The first 6 rows are patterns. Each new row is the sum of 2 different patterns, raised or lowered, with some noise. Before adding, each is slid sideways (what falls off one end comes back at the other) and multiplied by a number that may be negative. Names go in the order of the patterns.
Some rows, each with the names of its patterns after it:
[  5 -18  -8   5   8  18   8   0   5  17  11   6  -6   5 -15  13  30   1
  -6 -23 -12  -9 -12  40  10  -4 -21 -20 -17   8 -30] : H
[ 16  -9  11 -41  -1 -29  38   5  -7   1   9 -28 -16   8  13  28   1  -3
  -1  23  -1  -5   9 -14   3 -19   1 -12   1   8 -22] : V
[  8   9 -11  23  -5  -2   8 -29 -43 -13  18 -13   0 -10  17  -2   2  -1
  25   2  17  -2  33 -11 -31   6 -30 -12  26   1  20] : W
[  2  -8   3  -5  14   3   4  18  -1 -39 -33   5   0   1  -7 -17 -16  37
  25  -8   6   0  -2  -5  33 -13  16 -15 -22  11 -12] : B
[ 20  15 -23 -11  19   0  -4  25   1  -3  -9 -31   5  -6  17  -8  -7 -12
  -4  -2  16 -13  21 -17   5 -11  -1 -19 -14 -17  18] : L
[-12 -12  -7  10  27 -14  -2  20   4  10  -9   7 -12  16  -1   0  -3 -13
  19  -3  -4  15  31  -9  14  11 -19  15 -27  -4   6] : Z

New rows, each followed by the names of its patterns:
[ 12  17   2  22 -15   5  14  11   3  20  14  14   6  17  44  25  29  17
  -7  -1  29  28  29  24   1  48   9  23  32  33   4] : H Z
[-25  20   4 -16  26  25  27  22   7   2  16  15   4  14 -20 -41  12  19
  -9  19  24  13  16  18 -10  39 -14  18  10  24 -13] : W Z
[ 12  10   4 -10  50 -26 -13 -46  16  -5   1 -16  46  15  -4 -10   1   4
  22   2  13  -8 -24   0 -14 -12  45   2  33   9   3] : V W
[  9 -14  13   4  43  18   6   7  11  11  27  17  28   7  13  -4  18  -6
   3  -4  31  30  34  -4   7  38  14  -4  23  17  13] : B L
[11 33 39  3  5 18 38 37 43 22 36  0 21 39 27 43 42 10 25 30 30 24 37 10
 34 24 22 30 23 25 15] : H Z
[13 15  7 29 34 13 30 26 17 21 24 14  5 28 17 37 31 26 43 21 24 19 40 35
 37 13 39 21 33 18 20] : H W
[ 20   1 -28 -22  22   1  21  -8  -4 -11  40  18  -6   4  17  17  12  23
  -9  34  -5 -14  32  -2   8  -4  -7   6  17  21   7] : B L
[-17  -6   2   0   2  44   1  -5 -23  -1 -17  17   4  -8   1 -12 -25 -26
   7 -14  30  22  -8  20  26 -20  -6  -9 -18  -6  -7] : V W
[  9   3 -34   4 -50  -5  17 -22 -29 -37 -14   4 -34  18  14 -13 -20 -38
 -19 -17 -21  -9 -26 -22 -20  12   1 -11   1  20  -7] : H Z
[ 11   0   6   6  30 -21  11  -8  14 -15   4 -20  26  28  25  -6 -16  29
  11  -6  11  15  -4  -7  -8   4  22  28  -3   9   5] : L Z
[21 22 28 14 24 28 26 18 -1 12 11 17 42 32 12  8  7 11 31 -6 25 11  9 11
 29 26 21 27 18 41 29] : H Z
[  4  36  -1   4  -3 -32  14  32  50  -2   2  -2  10  20  35 -30   9  -1
   8  -1  10  -4 -28   3  13  39  40 -20   8  24  16] : B L
[-22 -13 -16 -22  -8 -33 -16 -35   4 -11  -7 -46 -34 -23 -27 -32  10  -9
 -28 -37 -46 -30 -17 -33 -34 -29 -23 -25 -11 -16  -8] : H V
[13 29 -4 17 39 21  3 24 -4 22 20 42 22 23 20 24 48  3 21 31 -1 -5 20 10
  5 42 13 37 34 12 39] : V Z
[-34 -21  -8  -9 -17 -13 -19 -37 -31 -16 -15  -9  -8 -32   0 -26  -7 -32
 -22 -34 -14 -21 -22 -22 -23 -36 -29 -14 -17  -2 -24] : H V
[ 26  -3  15   0 -10   9 -24   2  35  21  -7  -1   8  24   8  13  -9 -11
  15  -6   8  -1  16 -20  12  -9   7  30  -6   9  12] : B Z
[ -8  47   8  74  24  52 -29  33  20  14  14  21  -4   0  20 -20  16  13
  33  -6  20  22  31  33  28  34  44  21 -10  14  13] : V W
[24 24 29 18 34  6  9 22 43  5 11  8 45 27 12 23 39  9 32 24 46 35  2 30
 -3 21 41 30 37 28 19] : W L
[ 16  -1  12  -4   7   0   8  -9   8   8   8 -16  -5 -10   0  -7  33  13
   6 -22 -25 -21  17 -12  -8 -11  -2 -11   3  13   8] : H L
[-26 -20 -15 -48 -26 -23 -31 -49  -5 -42 -50  -8 -30  15 -11 -20  -5 -38
 -22 -28 -30   3  -9 -43  -5 -33  -3 -22 -15 -40 -33] : H Z
[-23   2 -26   3  15   7 -20 -14  -8 -13   8  54  15 -16  -7 -15  -8  -6
 -21   2 -14 -23   2  -6  13 -16   6  23   7  26  11] : H W
[-11  10  17  24  -4   9  -4  -3  -6  35  12  24 -16 -13  24  -1   5  16
   8   1   8 -10  12  12  16 -21 -16   2   3   6  12] : B L
[ 11  18  -2  13  -2  11 -15 -23 -28  14   6 -12  -4  17 -33 -25   4  14
  49   7  15  -5 -25  -1  16  21  20  -1   7   6  14] : H L
[-25 -48 -28 -26   8   2  -2 -26 -48 -11 -14  -9  11  -7 -24  -7 -41  -4
 -17  -9 -28 -33 -31 -20 -22 -16 -31  -7 -26 -18 -17] : H L
[-18 -11 -30   1 -24 -42 -24 -45 -30   5 -19   8 -20 -32 -25   3  -5 -10
  -5 -28 -74 -33   0 -12  -3 -11 -11   1 -19  -5   6] : H W
[ 12  23   7   1  15  27  18 -10  11 -13   4  26  24  16  29   7   9  18
   9  -2   8 -16  -1  18  33 -11   4  19  22   8  29] : W L
[  4 -16 -59 -46  -4 -12 -19 -23 -30 -22  23  23 -25 -21 -10  -9  -1  30
 -17  14 -48 -36   3  -9   4  -7 -11   3   1   4   0] : H B
[-28 -13 -41 -10 -16 -32   5  22  -1 -35   4 -21 -22 -32 -10  -5  -9 -35
 -11 -51 -19 -44   5  22 -12   8  11 -41  -6 -30 -26] : H W
[ 13  23  15 -16  13 -23  -9   8 -30 -55 -21  10  -8  -5   6   3 -30   0
   5  43  14  23  10  -8 -19 -23  25  -8   5  15  28] : H W
[  6   4  19  -2  -2  -5   3   4  20  11  -7  23   5  19 -27   3 -21  43
   6   2  27  33 -20  -7  16  25  43  16 -11  -4  35] : V B
[-11 -12   3  -6   5  -9   0  -7  20  11   4   8   6  -6  -9   9   3  12
 -11  -9   6 -13   1  -3   5   9   5   4  -4  11   2] : B L
[ 25   3  31   6   1  14  26  34  29  13  13 -16  18  22  20  27  27   0
  32  13  30  32  10  12  -3  12  17  17   6   9   4] : H L
[-19  65  44  -5  21   9  25   8  60  -7  35   5   1  41  -9  24  15   8
 -12  40  10  13  52   5   5  -9  17  28  29  19  -5] : B Z
[  9  -2 -19 -17  15  -4  39  30   1  27  36 -11   3   2  -9   4   0  -8
   1  10   9  10  53  10   5 -18   9 -11  28  14   1] : V W
[ -6 -33 -25 -16 -20 -24  21  15 -35 -13 -35 -17  -2 -12 -57 -45  -9 -13
 -27 -20  -5 -47  -3 -39  -4  -7 -22 -10 -23 -15 -28] : B Z
[-10 -13 -18 -12 -38 -17  15 -10  11   4 -11  -4   1  -6 -23   8 -23  -9
 -29 -19  -8 -12  -8 -17  26 -25   9 -37 -26 -24   1] : V Z
[ -5   3 -14  -1 -17  -7  16 -17  -8 -26   5 -13  -1  -7  -6  -8 -20 -24
  -4   3 -27 -14 -32 -13  -4  -5 -11  -4  -8 -11   6] : H V
[ 1 17 25 28 39  4 28 34 19 24 40 25 17  6 12 26 11 29 14 23 12 26 14 30
 15 33 18 16 18 24  5] : L Z
[ -7 -31  -7 -27 -41 -54 -33 -16 -11 -35  -7 -32 -19 -33 -25 -30 -35 -32
  -6  12 -12 -59 -31 -18 -27 -14   3 -14 -23 -27 -58] : W L
[  4  38  18   2  -9  12   5  13   9 -35  -3   4  -8  13  27  -2 -12  19
 -27  23  -5  -9  15 -10  -3  -7  13  13 -13  -4   4] : B Z
[-16 -11  -9 -15 -12 -35 -26 -33 -21  -9 -12 -24  -8 -30 -17  -2 -15 -28
 -28 -26 -21 -26 -18 -31 -18 -23 -31  -8 -32 -36 -24] : H B
[  6  36  -7  13  -7   7  -8  -4 -13  24  29  29 -13   7  24  -1   7  38
  22  13   7 -13   0   1  30  13  14   7   5  22  25] : H L
[  1  14  27  15   8   3   6  23  -9  42  33  18  54  19 -30  27 -11   4
  29  19  22  29  18  23  58  69  24 -19  45  24  12] : W Z
[ 29  29  19  30  58  38   3  45  23  45  10  35  22  19  21  11  18  17
  29  34  69  -7  44  39   5  17  29  30  11  23 -14] : V W
[  7  -1  26  -3   1  14  18  -3  24  11  23  26  19 -30 -17  18  15  21
  -3   1   2  38  18  11  13   6  21   1  58   4  25] : B Z
[-45 -10 -31 -29 -37 -35 -33   8 -21 -12 -33 -21 -33 -27 -22 -40 -29 -19
 -21  -7 -47 -31 -13 -22 -30   2 -22 -25 -21 -48 -40] : B L
[-61  -7 -30   5  13 -20  -7  -7 -10 -12  -7 -30 -22 -26 -35 -14  20  11
 -24 -18 -15 -11   6  -4 -61 -39  -6 -13 -11 -10  -7] : H B
[ 39  12  19  -1  16   7  12  -1  -6  14  62  46  32   8 -11  26  42  58
  -1   7  40 -26  11  26  46  10  49  -3  64  36  26] : H B
[-21 -31  -6 -19 -30 -28 -10 -10 -19 -32 -19 -25 -15 -10 -34 -24 -13 -23
 -18 -12 -14 -33 -17 -26 -19  -5 -14 -14 -23 -26 -26] : H B
[ -4 -11   5 -31 -15  -8  14   1   7 -16  22 -19 -19  -4 -29 -20  -5 -13
   0  -9 -13 -21  -1 -11 -13   2 -32 -48 -18   2  -6] : H W
[  3   4   5  17  -8   8   2   5  15  -7  12  -1   9   7  -1   6   1   8
 -18   5   9  34   5   3   6  11   1   5  -7   0  19] : V B
[-28  -8  -1 -30 -12 -35  31 -18   2 -30   6 -19  -6 -14 -12   8 -46 -30
 -32 -27 -25 -21 -25   7 -24 -25  12 -15   6 -25  -2] : V Z
[  5  16  15 -11  -2  19  18  22   0   5  -7  24  23   2   4 -19  -3 -13
  -4  23  10   6 -21  -1 -11  15 -37   6 -24  18  10] : H V
[-48 -19 -16   2 -25  10  13   5 -32 -28  -5 -25   0 -55 -15  -4 -31  -9
 -21  12   7 -14 -16  -5  10 -20 -13 -17  15   0  13] : V Z
[-34 -40 -13 -23 -18 -16 -29 -19 -54 -29 -30 -15 -12 -30 -19 -17 -21 -39
 -22 -43  -9 -31 -32 -25 -22 -49 -39 -23 -15 -13 -19] : H V
[ 10  -9 -14 -39 -25  11 -20  -5 -16   5 -10   3  -4  12   5   3 -29  -5
 -10 -23  -2 -27 -22   0  15  20  -5   3 -13   6 -12] : W B
[-26  -7 -22  -9  -9  -1 -20 -17 -10 -41  -8 -43 -21  -9 -37 -19 -27  -5
 -21 -27 -35  14 -13 -15 -23  -9 -41 -16 -15 -12  -6] : V Z
[-23 -15 -12 -36  -8  -8 -25   0 -12   6 -15  -5 -16 -29  11 -21  -7 -30
  17 -19  10 -57  -7  -4 -19 -32   5  -6 -21 -40 -42] : H V
[ 33  15  -7  17  20 -15 -29  -9   1  46   9 -19  -3  25 -21  -6  11  -8
  27 -23   5 -26   8  14 -13  18  -6  -2 -30 -17 -17] : V L
[ 12  -6   5  12 -17   6   9   5  13   4   4  -8  17   5  22   9   4  -1
  16  -4  12  -7  16   6  10  13  13  -2 -10   0  14] : L Z
[  2 -56 -17  -6  -9   3 -41 -66 -34  48   6 -13  -9  10 -10  -9  26   7
  12  -4 -30  38 -28 -34  -8 -32 -23  33  -1  18  19] : W B
[-24 -13 -18  -3 -19  -6 -20 -25  -9   9  -7 -28 -10 -14 -20 -21 -13 -12
  -4 -26 -14 -28 -10 -24  -7  -2 -16 -11  -5 -31  -9] : W L
[-33 -19 -22 -26 -33 -24 -40 -30 -38 -18 -30  -9 -47 -53 -32 -19 -18  -7
  -2 -16 -48 -28 -31  -6 -14 -12 -35   8 -39  -5 -15] : H W
[26 23 29 -1 15 17 -2 40  5 10  7  0  0 14  6 31 -1  8 28 19 27 12 18  9
 31 19 16 10 10 18 19] : H Z
[-41  -8 -34 -12 -42 -23 -19 -17 -28 -18 -33 -17 -35  -8   2 -28   3 -20
 -33  -7 -35 -29 -39 -19 -41 -24   0 -22  -4  -2 -23] : H W
[ 11  47  12  36  -9   8  26   8  22  29   5   7 -21 -23  24  13  24  -7
  17   8  16  20   6  32  -9  -6   1  14  22  -6  12] : V W
[  1 -11  15  32 -26   9 -31   4  13 -19  47   8   6 -18 -10 -25   6 -27
  -9 -12  29  37   5  18   8   8  21  31 -21 -14   4] : H B
[24  3 17  1 11 31 42 26 25 33 27 40 24 29 11 34  9 30 40 14 28  3  8 23
 30 44 37 24 -6 15 -8] : H Z
[-19 -11 -13  14   3  11 -13  -9  20  15   2   8   5  -2  -2 -23   3  -4
  10 -14  -5 -12  -1 -12  14   3  10   1   6 -15  -1] : W L
[ 23   2  -3  -4  10   7  15 -10  17 -19  12  14   1 -15 -22 -18   6   5
  35  -7  -9  -1 -13 -14  20 -18   2 -16 -23   7   2] : H L
[-30 -21 -18 -37 -10  -1  -5 -14 -17  -2  18 -12  -8  -4  -7 -19  -8  15
 -20  -6 -31 -23 -21 -31  32  -7 -19 -19 -10 -33   3] : H Z
[ -6  -5 -29 -16 -10 -18 -15 -22 -41 -34 -22  -9 -16 -21 -27 -42 -22 -24
 -26  -9 -32 -19 -19 -14 -15 -15 -27 -20 -16 -24 -17] : H B
[ 12  44 -15  12  11  21   1  32  27  -9 -20 -18  18   7  11 -11  19  14
   4  22  21  27  17  20  26  -1  12   1   3  -4  55] : V W
[24 29 12  7 29 23  9 45  9 49 22 16 30 44 40 24 -7 33 36  7 21 26 34 18
 33  0 28 24 36 35  6] : L Z
[ -8  28  10 -19  -8  12  20  16   1  12 -33  -6  -6  18  11  16 -20  32
  10  14  22   3 -18 -15 -15  -2  -6  -8 -19  -1   7] : H W
[-30 -20  -8   1  16   1  -8   8   3  -6 -24 -11 -34 -31  -3 -11  -4 -20
 -14 -23   5 -19  -3 -17 -50 -37 -16  14 -12  -8  -8] : H W
[-28 -31 -12 -17 -16 -34 -33 -17 -36 -30 -30 -28 -23 -33 -10   6 -40 -18
 -27 -26 -18 -49 -30 -28 -34 -40 -19 -17 -11 -10   6] : W L
[  8 -18  20 -36  -2 -26  48   3   6  -4  33 -35 -43   8 -21   6  20  -6
  15  21   4 -17  24 -19  -3 -10 -30 -52 -14  18 -32] : V W
[-19   5 -14 -16  -7 -12 -30 -16 -23 -17 -41  -5   5 -16  35  16 -36 -13
 -29 -14 -11   6 -50 -20  -7 -23  12  26   1 -44   7] : W B
[ 38  20   1  25  15  13  33   4  32   0  -5  39 -21   2  51  19  38  14
  26  -4  46   8  12  19 -18  -7   1  26  14  36  -1] : W Z
[-24 -27   2  -9 -11 -29 -11 -11 -12 -20 -14  -6 -41 -17 -14 -39 -24 -48
 -29 -15 -34 -20 -35 -35  -3 -28  -9   0 -15  -7 -55] : H Z
